The rows come from 4 hidden closed curves, with some noise, and rows from the same curve form a group. Each curve winds through 6 dimensions. The rows are also pushed far along 4 directions, which tell nothing about the answers.
Some rows, each with its group after it:
-192,-104,148,-226,92,312,-153,-172,-79,219,81,-171,-51,131,-23,-263,-121,0,-65,15,15,161,71
k79
-74,-39,109,8,-164,-130,-68,-72,-131,81,-17,-54,51,-131,36,-205,152,-125,21,169,87,71,-24
k908
-50,19,-25,-193,118,-30,57,154,245,60,81,-55,0,-66,55,-41,-208,35,-45,-88,50,-149,-17
k933
4,-253,-153,82,38,-68,62,-3,-170,-109,-221,-90,-28,18,174,-129,70,4,141,-84,-105,-56,306
k933
-146,151,70,180,311,-78,107,10,283,-115,123,-265,-66,122,104,-169,-206,106,-58,-309,-58,-9,238
k908
-62,-212,82,120,-15,123,79,-13,-104,-79,-250,148,165,66,105,-112,314,-7,14,-161,-5,-10,206
k908
-284,-479,-36,-63,98,223,-25,-168,-400,27,-502,-111,-35,140,297,-193,286,-22,-177,-293,-136,216,371
k933
237,46,-158,144,126,107,169,281,294,-200,77,156,64,29,18,4,-227,0,233,30,-71,-389,129
k933
220,271,-76,-29,-143,-288,189,-61,-120,-25,-52,207,-126,-211,57,184,77,2,74,251,-57,-132,-97
k79
70,73,40,126,-188,-283,-29,7,34,-40,82,-9,51,-114,-100,29,111,-8,96,154,70,10,-84
k42
17,19,75,-280,83,188,-165,11,-13,-40,46,45,49,96,-193,96,-73,43,166,168,-2,-36,83
k933
-309,-208,162,-176,137,226,20,-231,-50,104,-265,-290,23,158,148,-329,-27,4,-20,-187,-132,146,314
k908
89,-11,-165,-98,-133,142,30,-209,-365,99,-209,18,-97,-45,44,101,-39,-109,58,246,-173,51,-132
k42
49,-64,-99,-337,274,65,-61,169,27,-9,203,-16,-16,-20,-2,-67,-257,40,174,7,103,-154,168
k908
5,-115,22,-438,-169,-53,-119,-104,-244,83,-184,38,39,-90,-115,176,139,12,110,199,13,88,-53
k933
17,-32,-71,-75,122,-29,-123,125,202,-34,227,-97,-95,124,-135,103,-192,185,-21,-71,2,-49,72
k908
-196,-55,168,72,-378,34,89,-244,-145,346,-155,32,15,-21,-4,-14,295,130,-328,-100,-13,231,-332
k42
-42,94,-11,-124,161,-35,-56,-9,-40,103,243,-61,-178,-48,72,-124,-176,19,-86,26,89,17,18
k79
-152,-6,104,-64,36,-90,-288,102,32,69,221,-85,-65,-54,-31,-128,23,-50,-213,132,168,71,-24
k933
-2,252,40,-436,299,-57,-21,29,239,-1,304,-275,-46,-38,-104,-71,-514,56,271,99,-1,-114,106
k908
128,248,94,-436,-47,-128,-241,-21,43,13,303,-80,8,-98,-362,166,-230,8,305,451,71,-23,-115
k933
-74,-223,32,32,-49,326,-64,-219,-234,45,-275,-105,15,157,57,-202,45,-121,75,101,-174,131,167
k42
-101,-75,154,-53,248,275,-177,-13,157,-62,148,-74,-12,295,-160,-36,-58,114,-28,-150,26,85,218
k79
143,-193,-208,-345,-198,128,143,-205,-324,96,-506,25,-11,-61,71,229,19,-84,208,168,-259,-2,-77
k42
-144,21,171,46,204,9,-19,-52,116,95,259,-21,-186,171,4,-139,63,261,-241,-279,98,101,150
k79
109,-150,-65,-641,-48,304,-247,-236,-267,127,-76,-124,-7,20,-190,31,-239,-210,416,484,-98,77,0
k79
136,195,-130,38,328,-123,68,130,87,-317,88,-19,-23,-17,84,43,-203,-90,208,-11,-27,-163,227
k908
-218,-64,180,-30,266,330,24,-122,51,-79,-165,-107,55,269,36,-155,13,76,-35,-282,-99,87,322
k908
-203,225,269,451,93,-53,117,43,338,-37,204,11,45,145,-27,-70,142,231,-350,-462,91,109,-34
k908
-370,-264,135,168,-176,8,16,-105,-173,204,-380,-80,30,-41,270,-255,376,-61,-456,-267,30,247,-38
k79
267,56,-51,100,-393,-167,190,-106,-109,-34,-205,156,146,-119,-101,195,175,-33,336,278,-121,-101,-157
k933
-320,-97,129,405,114,-48,-33,-71,-65,-57,13,-69,-31,121,130,-238,324,135,-337,-353,45,156,224
k42
-149,88,172,-123,-166,-305,-118,-85,21,114,70,-104,-3,-100,-124,75,162,71,-154,20,123,197,-171
k933
43,246,132,822,-104,-320,178,222,222,-97,402,291,92,-74,33,-113,294,129,-263,-279,287,-38,-205
k42
76,64,-70,-210,-154,-94,-32,-145,-333,189,-35,74,-149,-214,68,23,29,-163,-23,312,33,75,-199
k79
-17,25,-35,36,-3,107,-36,-70,-107,23,-62,-60,-30,-23,93,-129,-79,-179,9,145,-62,20,15
k933
74,-77,-185,174,324,54,185,-42,-79,-314,-162,-120,-41,199,159,1,-122,73,233,-295,-233,-54,451
k933
-4,-18,82,-248,171,225,-228,-31,46,-49,108,-44,-20,180,-206,85,-99,6,84,74,22,75,109
k79
322,364,-153,206,-52,-454,325,372,446,-12,467,200,-24,-206,-54,321,-240,244,-4,-191,178,-276,-406
k42
-136,-4,41,70,-83,1,113,-169,-116,30,-286,-3,-20,30,109,90,212,11,-226,-196,-91,175,-62
k908
138,-27,-226,29,128,-159,138,175,-51,-156,-16,84,-40,-56,137,122,-41,80,73,-136,-10,-163,108
k933
211,-133,-143,39,-450,-82,77,-91,-213,146,-361,58,4,-145,50,172,114,-202,62,266,-119,82,-310
k42
40,-214,-140,-29,140,213,29,-2,3,-267,-438,-185,98,116,132,-114,-161,-207,356,103,-316,-161,431
k79
300,162,-86,472,-149,-315,198,57,59,-80,218,302,-97,-51,-50,200,261,114,-33,-52,93,-78,-179
k79
23,61,-90,86,-117,114,27,-133,-224,128,-50,67,-92,-31,49,45,-19,-49,-133,88,-47,93,-221
k42
287,204,-253,250,401,32,335,345,383,-250,309,147,-38,101,81,137,-436,235,159,-389,-10,-367,123
k42
230,-53,-160,-59,118,205,17,-23,-15,-131,10,-37,8,93,-36,-10,-275,-100,404,226,-150,-157,173
k79
-224,-90,264,-317,-40,161,-370,-125,-139,193,125,-106,34,6,-183,-215,67,-56,-37,256,148,195,14
k908
-408,43,332,-299,197,-120,-364,7,112,206,391,-350,-80,-22,-73,-338,-103,45,-269,-43,276,248,60
k908
37,-154,-39,-320,118,351,-17,-13,-78,59,-149,-44,-14,152,33,9,-206,-31,116,-21,-59,41,87
k42
120,48,-45,-375,131,-67,-179,-144,-175,0,109,-36,-244,17,-104,109,-70,11,144,258,4,46,133
k79
239,104,-285,-17,67,-252,200,145,46,-92,125,-16,-78,-154,92,95,-280,17,243,40,-51,-236,-14
k42

New rows. What belongs after each?
-286,27,313,-517,-101,-104,-289,-156,6,354,293,-285,-24,-102,-216,-181,-80,81,-79,185,205,231,-152
k42
-94,-94,24,441,-44,-97,104,-50,97,-72,-33,-103,21,93,59,-164,159,113,-63,-208,-107,1,179
k42
-339,56,194,-238,97,-160,-241,12,53,225,220,-256,-137,-120,45,-229,-72,15,-358,-36,197,209,-55
k79
-253,39,244,-3,-39,29,-69,-178,73,190,123,-265,-7,54,-45,-290,-72,36,-94,3,3,179,3
k908
-113,-113,217,105,44,236,-83,-13,138,-24,-30,-27,89,246,-97,-81,106,77,-71,-178,16,128,131
k42
127,14,59,63,-106,-16,-44,77,84,-61,-25,117,87,40,-113,165,97,-24,37,27,58,38,-92
k42
83,244,19,-57,20,-60,-19,-88,80,-109,0,-33,-22,25,-128,195,-88,-8,119,133,-92,19,-53
k908
-27,1,-45,-221,-273,-99,36,-226,-330,262,-93,-11,-32,-217,27,-26,68,-42,4,211,-23,85,-234
k42
-238,46,251,-152,-61,-156,-152,3,178,308,376,-244,-39,-78,-94,-273,-125,140,-181,-44,216,150,-167
k42
-227,-10,91,-184,86,125,-213,-241,-211,64,32,-195,-98,73,-79,-149,-15,27,-60,114,-63,142,133
k42
96,364,188,-388,-46,-247,-138,52,344,236,672,-97,-55,-140,-385,60,-351,169,134,276,247,-50,-319
k79
-14,-25,126,26,-120,-17,-140,-221,-173,93,34,63,-126,42,-93,-1,260,13,-93,125,36,179,-14
k79
116,-29,-84,258,46,-101,93,65,229,-149,66,-131,16,85,-12,-69,-149,66,214,-47,-121,-140,194
k42
-111,263,140,322,126,-190,-179,276,305,55,697,75,-123,19,-138,-8,-42,247,-459,-221,364,66,-236
k908
37,88,56,-45,141,-29,43,-27,74,27,225,55,-154,92,-40,25,-21,202,-48,-112,58,-3,87
k79
-198,-150,147,-317,103,279,-248,-141,19,-25,-242,-241,32,160,-81,-97,-46,-137,47,147,-141,122,244
k933
-35,89,166,388,-206,-184,131,214,283,148,374,179,121,-73,-71,-160,131,244,-195,-155,221,-131,-198
k933
51,88,-58,-196,-19,-108,-116,14,-152,31,-3,128,-93,-148,-9,234,88,-82,-124,111,103,81,-176
k79
23,303,215,-44,-113,-176,-30,-3,144,254,505,173,-90,-86,-230,113,54,235,-215,-12,280,88,-395
k79
-79,-51,31,490,-28,29,129,38,-137,49,98,173,1,25,145,-185,237,156,-258,-279,107,38,-26
k933
135,7,-132,70,-234,9,167,-122,-360,107,-161,178,18,-176,133,-14,98,-134,78,170,-34,-2,-197
k42
-50,116,152,527,-35,51,310,-15,175,-69,-55,189,141,103,88,-61,242,136,-154,-369,-5,-25,2
k908
-134,78,107,5,171,78,-9,84,301,-45,100,-199,65,75,5,-218,-258,22,29,-59,-49,-101,163
k79
-129,-68,11,228,175,-215,-17,152,145,-85,144,-115,-41,24,108,-142,46,79,-166,-300,101,29,176
k42
-276,80,314,-124,-143,153,-179,-86,-21,260,55,77,66,-9,-131,-1,203,26,-410,-39,187,268,-331
k79
89,-1,-47,339,-250,100,337,-119,-109,57,-207,242,70,33,65,90,218,116,-53,-158,-144,-49,-175
k42
-91,52,49,-335,89,-54,-279,-107,-166,232,319,-148,-238,-82,-47,-126,-132,-48,-133,210,171,169,-73
k79
-41,25,125,87,-164,-121,-65,-220,-220,145,-3,83,-160,-23,-6,-45,317,16,-199,117,46,182,-49
k79
-445,-302,197,-171,107,87,-235,-252,-212,59,-336,-345,-64,181,94,-194,251,16,-282,-259,-46,398,298
k933
-4,-83,-88,401,200,166,122,-76,-79,-259,-135,11,16,205,122,-146,78,42,113,-168,-194,-101,384
k42
-126,28,254,-81,-268,-42,-150,-139,54,232,120,-70,46,-9,-227,-22,124,92,-105,134,78,173,-228
k908
104,-430,-251,-79,77,309,101,36,-41,-246,-654,37,122,133,204,-12,41,-216,327,72,-350,-273,473
k933
0,-165,-183,28,21,-12,124,-70,-262,-4,-249,-26,-72,-43,245,-67,52,-54,-8,-89,-116,-4,122
k42
352,-78,-279,235,-137,-142,320,46,-28,-22,-6,211,-13,-79,103,143,53,7,213,-69,-26,-177,-116
k79
-76,12,-63,253,169,56,80,-48,79,-78,80,-155,-105,162,57,-136,-133,153,-46,-189,-137,-54,205
k42
223,116,-109,65,-299,-448,145,62,-18,-16,-70,247,-10,-255,-21,348,276,1,-13,81,81,-47,-301
k79
226,-136,-288,-38,236,31,74,-6,-114,-153,-31,-52,-163,49,150,-30,-202,-72,289,32,-129,-145,311
k79
-42,80,-37,576,-17,28,195,-7,37,39,129,68,-83,83,144,-119,61,145,-292,-316,-32,12,-93
k42
-8,18,224,-150,-389,-67,-54,-163,-201,245,-14,130,165,-174,-135,-50,266,-95,64,277,150,158,-301
k42
43,159,3,176,-65,-96,134,219,324,-33,150,56,170,-85,-36,51,-132,12,-5,-100,83,-149,-215
k79
-142,-8,276,303,66,161,38,99,377,89,247,-48,76,249,-82,-187,-33,258,-200,-371,98,62,22
k42
70,-45,-81,188,221,127,114,294,381,-180,70,58,82,122,63,-99,-187,48,78,-145,-41,-312,248
k933
134,9,-207,-75,272,50,-34,-5,-205,-328,-54,25,-39,33,42,80,-84,-85,283,108,-115,-144,343
k42
177,111,-218,356,41,39,217,31,-11,-92,40,103,-86,46,111,49,-122,50,18,-93,-126,-139,-41
k42
-155,55,223,-2,-233,-281,-20,-24,5,193,120,77,68,-144,-80,16,324,144,-247,-101,227,162,-256
k42
-183,-162,189,178,-201,117,-105,-71,-164,86,-181,173,70,60,-14,-48,450,-1,-332,-71,82,177,-70
k933
245,127,-100,-247,-299,-365,-40,-110,-187,105,41,16,-98,-302,-93,140,-1,-165,225,534,6,-27,-247
k79
282,115,-332,-225,158,-85,-18,101,-156,-135,52,71,-146,-132,48,253,-286,-128,210,225,-34,-166,-20
k908
-37,-73,17,532,5,-60,142,116,330,-15,101,-155,-33,151,116,-207,-65,153,-156,-343,-42,-16,78
k42
5,220,62,-1,-162,-194,-116,-99,-284,51,153,168,-24,-217,-100,70,204,-67,-84,249,163,106,-274
k42
-107,71,-12,-365,35,-37,-26,-130,-108,214,21,-200,-136,-98,62,-21,-215,-1,-68,55,-19,113,-114
k908
232,-75,-253,-3,210,-57,225,211,54,-225,-13,74,59,-44,173,-18,-184,-15,363,-94,-65,-340,280
k908
55,53,19,-268,-303,-102,40,-60,-69,299,60,101,12,-181,-120,156,40,101,-45,133,83,31,-401
k908
237,155,-199,314,252,82,246,316,279,-214,224,181,9,26,115,-25,-294,35,120,-117,-31,-375,98
k933
265,260,-30,319,-279,-124,212,35,164,-47,47,216,131,-119,-98,126,8,-54,174,214,-45,-202,-273
k933
-63,254,137,-617,-56,-262,-224,-6,-6,163,153,-27,-105,-224,-182,240,-80,16,-121,287,164,95,-265
k79
45,148,63,206,76,-147,105,254,220,-89,285,240,84,-40,-26,45,93,163,-98,-240,231,-130,-53
k908
272,27,-129,-8,-210,-121,-42,36,11,40,189,118,49,-131,-183,198,-28,-103,221,239,104,-25,-319
k79
121,-10,-52,-9,-22,250,124,-113,-102,-55,-172,127,64,127,-45,112,2,41,185,25,-166,-68,36
k42
-85,24,155,-483,126,-79,-420,2,13,23,239,-256,-43,-36,-224,-58,-175,-97,121,312,153,155,90
k42
-171,59,213,338,-246,-82,98,-178,40,205,23,-102,32,-18,43,-262,156,47,-200,-78,5,146,-149
k908
247,15,-86,-133,-102,184,135,-4,-15,34,-105,122,77,20,-69,163,-154,-33,276,135,-108,-94,-118
k42
-35,-254,62,154,-274,-31,-7,-243,-190,91,-276,-44,-9,16,61,-159,328,-82,8,96,-110,137,68
k79
12,-85,-76,-46,34,169,146,-128,-134,-77,-391,58,-2,117,98,161,117,-7,2,-164,-188,43,99
k908
108,-418,-195,394,-264,-17,212,-78,-355,-150,-549,148,112,8,236,-90,429,-65,179,-29,-224,-80,268
k933
101,261,89,407,-381,-264,178,26,70,-50,-135,285,146,-171,-28,168,339,-55,-123,131,-5,-52,-303
k79
-173,-170,135,-147,236,122,-272,-143,-74,35,116,-132,-200,228,-54,-106,101,98,-165,-130,67,234,268
k79
